Each new row is followed by its nearest point in the smallest flat space through zero that holds the last named rows.

Z446:
[[ 25.4 -29.3  -8.0  19.9  13.9 -16.9]
 [-17.9 -26.4  -7.7   5.4  -3.1 -22.1]
 [-22.1  -9.5  19.1   8.2  -0.7 -25.2]]
New rows:
[ 26.6   0.2   2.3  29.2 -15.9  23.1]
[26.9  4.4 -1.5  4.9  8.8  9.8]
[ 29.4  -3.1  14.8   3.8  15.8 -24.8]
[ 23.1  -6.5  15.9  18.5  14.9 -12.4]
[ 23.2  13.3 -15.9  11.3 -24.6   9.7]
[ 16.7   5.3 -11.9  -3.9   1.7  15.7]
[-14.2  23.5  -7.1 -22.0 -16.0  -1.0]
[-20.0  15.6  -2.5 -15.9 -11.8  12.4]
[ -8.0  27.1 -10.9   1.8  19.9  -3.0]
[-0.1 10.5  4.4 -3.7 -1.1  6.7]

Z129 (3 x 6):
[[  1.9 -23.1  15.0  -3.3  10.1   3.9]
 [ 17.3   7.5   1.1 -41.0  16.7  11.4]
 [ -2.1  19.4  13.8 -14.8  11.7   1.4]]
New rows:
[36.9 -5.7  2.3 -4.6  8.0  8.3]
[ 12.5 -11.7  -4.6 -17.5   5.5   7.1]
[ -2.1   7.8 -11.6   0.3 -19.1  -5.5]
[  0.2   9.2 -15.1   5.8 -10.3  -2.7]
[ -7.6   4.1   8.1 -20.8 -17.6  27.1]
[  4.9   4.9   0.4 -13.0   5.2   3.2]

Z717, 3 rows:
[[-18.0  -4.0   6.8   2.9   1.3  -5.3]
 [ -7.5  10.5   5.4 -19.3  -2.8 -12.0]
 [  3.9  28.5  10.2   6.7 -32.8   4.7]]
New rows:
[  7.9   0.2 -27.1  23.8  29.7  -1.8]
[ 11.7 -19.6 -11.8  10.7  16.7   9.5]
[ 27.7 -22.4  27.4  14.8 -26.3  18.7]
[ 13.9   2.9  -2.4  24.8 -13.4  17.0]
[-11.0  -2.9 -16.5  17.2  -4.5   2.8]
[-4.5 -6.2  1.2 15.5 -1.0  5.7]
[ 10.8 -15.4  16.9 -25.2  28.7  -8.0]
[  1.3 -11.5  -7.7 -23.7  23.2 -10.9]
[-10.4  22.9  -9.5 -18.2  12.5  -5.0]
[ -2.3   7.4   1.6 -21.4   1.9 -11.1]
[ -7.9 -27.2   9.5   3.3   3.5 -11.3]
[-15.2 -14.8   1.4   4.5  12.2  -3.5]

Z653 (3 x 6):
[[ 17.8  23.7   8.3 -21.8  35.5 -19.7]
 [ -5.2  40.1 -11.3  18.3 -39.0  -3.0]
 [-22.3 -23.9  32.9 -16.4   5.8  -2.5]]
New rows:
[-14.0 -13.7 -17.8  14.9   3.8  20.8]
[  0.5 -19.8 -12.8  11.4  -6.9  13.2]
[-18.6 -22.1  13.5  24.6  20.6  -3.3]
[ -7.8 -23.8   8.8  -4.0   4.7   5.3]
[-18.7  28.1   9.6  22.1 -28.2   3.4]
[-16.1  24.2   3.9  11.0 -35.7  -2.4]
[ 23.4  -8.8 -14.8 -20.6  23.1 -16.5]
[20.6 -2.4 -7.3 -9.9 32.0 -4.0]
[  8.1 -24.4 -10.2  25.0   7.3  23.9]
[  7.0 -28.2 -19.5  12.2   0.7  16.8]
[ 26.3  -7.4 -25.5 -10.4  18.2  18.6]
[ 24.4 -10.3 -23.8   3.3  22.3   6.4]

Z365:
[[ -9.2 -30.1 -16.5  30.6  13.0   1.1]
 [-10.9 -11.9  14.1   6.6   3.4 -21.1]
 [-17.5  25.4   7.1 -10.7   2.7  29.7]]
New rows:
[-16.5   6.6  10.7  15.8 -15.1  22.5]
[-17.3   6.8   3.1   2.7   6.4  17.1]
[30.0 17.9 -9.6  4.7  6.0 -1.9]
[ 21.4   4.1 -12.5  -7.4  -7.6   2.4]
[-14.1 -21.0   6.8  13.5 -31.9 -17.7]
[ -3.9 -15.4   7.7   8.2   2.2 -21.7]
[  9.4 -26.6  13.7 -23.6 -31.0   2.1]
[ 13.4   1.9   3.6  -9.2  -7.5 -14.5]
[-9.5 -2.5 -3.3 16.4 13.4 31.4]
[-16.0  -1.1 -11.0  13.1  10.5  27.3]

Z977, 3 rows:
[[-13.9   1.2  13.2 -32.4  -3.1 -15.2]
 [ -3.8  -0.7  17.5   2.8  -6.2  -2.8]
 [  1.4   1.9  20.1 -38.0  -6.5  -3.5]]
New rows:
[  4.3 -23.3   9.5   8.3 -18.5 -19.7]
[-7.4 -1.1 14.9  8.2 -5.2 -5.1]
[ 30.0  10.8  29.8  16.7  15.6 -21.7]
[ 6.1 -1.0 20.9 12.0 -8.3  6.3]
[  0.2  -2.3 -27.8 -21.5   3.6   9.8]
[  6.2   2.0 -25.6 -20.2   9.4   2.7]

Z303 (3 x 6):
[[  5.4 -18.0   5.6  10.8  26.4  40.7]
 [ 15.6  -2.1  -3.8  -8.0  24.7   1.1]
 [ 42.2 -23.8  16.1 -18.2  14.0   6.1]]
New rows:
[-15.5  22.8 -11.6  -6.5 -23.6 -26.9]
[-16.2  20.2  -9.3  -2.4 -21.5 -30.7]
[ 26.5   6.4 -12.7  20.7 -20.9 -25.4]
[  4.7   4.6   1.3  -9.1 -15.0 -21.2]
[ 27.3 -25.7 -19.6  -7.4  -0.1  20.6]
[ 19.9 -16.1   9.7  -4.9  11.0  13.9]
[ 18.3  28.6 -13.3  22.2   3.0 -19.1]
[ -3.5  14.4 -11.9  -5.1   6.9 -18.0]

Z286 (3 x 6):
[[ 10.1 -17.0  -7.0 -30.8  -3.1  23.0]
 [ 34.4  11.5 -29.3 -22.5 -32.9 -10.3]
 [ 27.3 -20.4  11.7  15.0 -33.0 -17.1]]
New rows:
[ -3.6 -25.7 -11.9  -6.8  -7.2  -7.7]
[  8.0 -11.2   2.1  -5.4  -7.1   4.1]
[  8.7 -11.3   4.3 -12.3  21.6 -30.6]
[ 0.1 -0.5  1.8  3.1 -0.9 -2.0]
[ 30.9  13.6  37.3  14.8 -22.3   6.7]
[ 14.4 -12.6  10.7  14.9 -19.0 -12.9]
[  8.8   2.4  -2.1  17.1   2.5 -24.2]
[  3.0   8.0   2.2  17.3  -7.7 -17.3]

Z134, 3 rows:
[[-28.3  32.8  21.8 -19.3 -21.7 -24.7]
 [ 26.5 -16.3  18.8 -10.6  -2.6   6.5]
 [-21.6 -14.0  16.5 -24.5 -23.0 -29.7]]
New rows:
[ 25.2  -5.1  -3.6   2.4 -12.8  14.0]
[19.8 -6.9  5.0  0.9  4.8 11.1]
[-15.1  16.4  -0.3 -13.0  10.9 -17.9]
[-16.9  14.5   1.1  -3.0  -6.1  -9.9]
[  0.5   9.2  -7.2 -26.9  22.3 -22.7]
[-7.6  3.4  2.8 -4.0 -4.7 -6.5]

Z239:
[[ -5.4  14.6   8.8  -7.2 -12.2 -17.4]
 [-29.3 -16.9 -25.7 -15.1  -6.9   8.0]
 [  0.1  18.3  -1.2 -14.6   2.7  -8.3]]
New rows:
[-24.2  29.2  23.8 -11.0 -14.9  27.6]
[ -6.9  10.4   1.5  -9.4  -7.3 -10.9]
[ -0.6 -25.4   3.8 -21.9  -3.0 -17.4]
[-11.3  -3.8  -3.2  -3.4  -8.6  -3.2]
[ -5.1  16.4   8.3 -23.3   3.8 -15.5]
[ -3.0  22.2   0.7 -17.4  -1.7 -13.7]
[-25.5  17.9  24.8   3.2   2.3   1.3]
[ -3.1   8.2   7.8  -2.1  -9.5 -11.9]

Z372:
[[ 13.2  20.1  -6.9  16.2  29.0  -5.3]
 [-17.8 -28.1   1.2  34.0  10.5  19.4]
 [ 23.5 -11.0   3.1  16.6  33.2 -13.0]]
New rows:
[  7.0  -4.3 -27.6  -1.7  -0.9   3.6]
[ 0.0  3.1 -1.0  1.0  1.4  0.3]
[ 13.5 -16.3  -5.6  43.5  -0.4 -15.8]
[  5.5 -17.8   2.4  21.8  21.3   0.6]
[ 5.0 -8.5  2.0 11.1  2.7 -4.0]
[ 3.3 -9.3  2.0  6.5  7.1 -1.0]
[-0.2  2.2 43.5  5.7 -6.8  2.5]
[-0.5 -9.9  3.1 -2.2 -4.0 -0.3]
[ 19.9   3.3  -5.1  11.5 -43.5   2.7]
[ -5.7   0.6   1.1 -12.1 -15.6   1.3]

Z366 (3 x 6):
[[ 19.7  11.1   2.2   2.7 -29.3  28.8]
 [ 17.1 -17.2  12.1  -6.6 -37.7   8.2]
 [ 36.9 -19.3   0.5   7.9  -4.8 -46.1]]
New rows:
[-1.4  4.9 16.5  0.8  6.7 23.2]
[-7.4  7.4  0.1 -1.7 -3.2 17.8]
[ 5.9  0.2 29.8  4.0 43.5 24.1]
[-12.7  11.6  -5.2   1.6  15.2   6.6]
[  0.4 -18.5 -14.8 -16.2   5.2   2.4]
[-6.6 -8.8  3.3 -4.4 -0.1 -4.5]
[-6.6 13.1 29.9 10.4  3.7 -4.9]
[-3.3  1.6 -0.9  0.0  3.6  0.5]
[  4.3  21.7 -20.8   2.2 -39.7   0.5]
[ 18.7   9.4  -0.3   4.6 -18.2  15.5]
[  7.4  -7.4  -4.8  -3.6 -21.5   3.1]
[  9.5  -6.6   5.1  -2.3 -17.7   4.4]

Z609, 3 rows:
[[ -2.5  43.7 -37.2  -9.1   5.0 -19.9]
 [ 19.5  -9.0  28.0 -29.2   6.8  -7.6]
 [ 32.6 -22.7 -28.9 -47.5  13.4  -4.7]]
New rows:
[10.4 43.5  1.2  1.1 -3.6 -4.9]
[ -4.7  35.7   0.8  -2.7   1.7 -16.4]
[-8.3 -9.2  2.9  1.1  1.1  4.9]
[-1.4 -7.9  2.8  4.6 -1.6  4.8]
[ 11.6 -13.8  -1.4  11.1   2.4  -6.2]
[  1.6 -10.7  -0.8   0.5  -0.4   4.9]
[ -0.1 -35.5  -6.5 -21.6   0.1 -13.4]
[ 15.0 -24.9  -5.4 -17.6   4.3   5.1]
[ 5.0 -3.8 -9.7 -0.3 -9.0  3.3]
[ 0.9 -5.1 -9.4 -0.1  0.2  2.7]

Z118 (3 x 6):
[[ -7.3 -10.9  -6.0  17.6 -22.4   1.7]
 [  3.9  22.4  31.4 -30.8 -23.6   1.5]
 [ -2.9  -1.5 -22.4  13.2  13.0 -14.0]]
New rows:
[ 26.3  17.4 -19.0  17.9 -21.0   8.9]
[ -4.9  -0.4  -6.1   8.3 -14.3  -6.2]
[-13.4 -11.1  10.0 -14.6  27.2  16.9]
[ 7.6 -7.6  9.3 -7.8 24.2 16.9]
[ 25.3  -6.2  20.8 -12.6 -11.1   9.9]
[  4.0  -0.3  21.6 -13.0  -7.1  15.8]
[ 11.0 -26.5   7.7 -15.6 -27.6  13.3]
[ -0.9 -10.1  17.5   0.3 -21.4  19.1]
[-8.9 14.3  0.2 16.6 28.0  4.7]
[ 2.8 -2.1 -8.6  1.4 22.1 -1.7]

Z942:
[[ 12.4  17.3  20.7  -8.8  -3.8   3.0]
 [ 14.9 -40.5   4.9 -16.2  25.6   6.4]
 [  6.5   3.3  -7.5 -19.7  -0.3  11.3]]
New rows:
[  7.5   6.3  24.9 -15.5 -23.6  -4.7]
[11.1 17.0 19.9 -7.0 -4.1  2.1]
[  1.8  -6.0  18.4   1.3 -22.3 -15.9]
[ 1.6  5.2 15.2  9.4 -1.1 -6.4]
[-22.9  -7.9  -3.3  -7.4 -24.4 -26.4]
[-11.5   2.7 -10.1  12.5  -5.5  -5.4]
[-5.7 12.9  7.6  2.5  2.6 10.6]
[ 1.3 10.2  4.7 -0.4 -4.5  0.1]
[  1.2 -12.9   6.2   9.2   2.2 -24.0]
[ -2.7 -11.8   8.9  15.3   5.9  -9.5]
[-43.5   8.7  -7.6   3.2 -19.4   9.1]
[-17.6  14.6 -22.0  11.3 -14.3  -2.9]

Z854, 3 rows:
[[-11.7  12.5 -14.4  -3.8  19.7 -21.3]
 [  4.3  10.3  41.6   5.2   9.2  18.6]
 [ -0.1 -27.6 -21.1 -18.5  13.6  -6.1]]
New rows:
[-33.5   0.0   2.8  10.2  -0.4  14.6]
[-0.7  6.3  5.0  3.1  0.0  0.4]
[  7.8  37.6  39.9  -1.5 -15.7 -25.6]
[-4.6 37.0 24.3 18.5 -2.3  0.2]
[  8.9   1.3  -3.7  -9.7 -25.5  31.1]
[ 10.1 -11.0   4.0   5.2 -24.9  15.9]
[-18.3  -7.8  38.2  -4.2   1.5 -15.3]
[-0.3  5.2 20.5 -1.0 14.3  5.7]
[ 27.1 -17.9 -26.5  -7.9  24.6 -27.1]
[ -5.0 -18.3 -26.0 -16.8  17.8 -14.7]
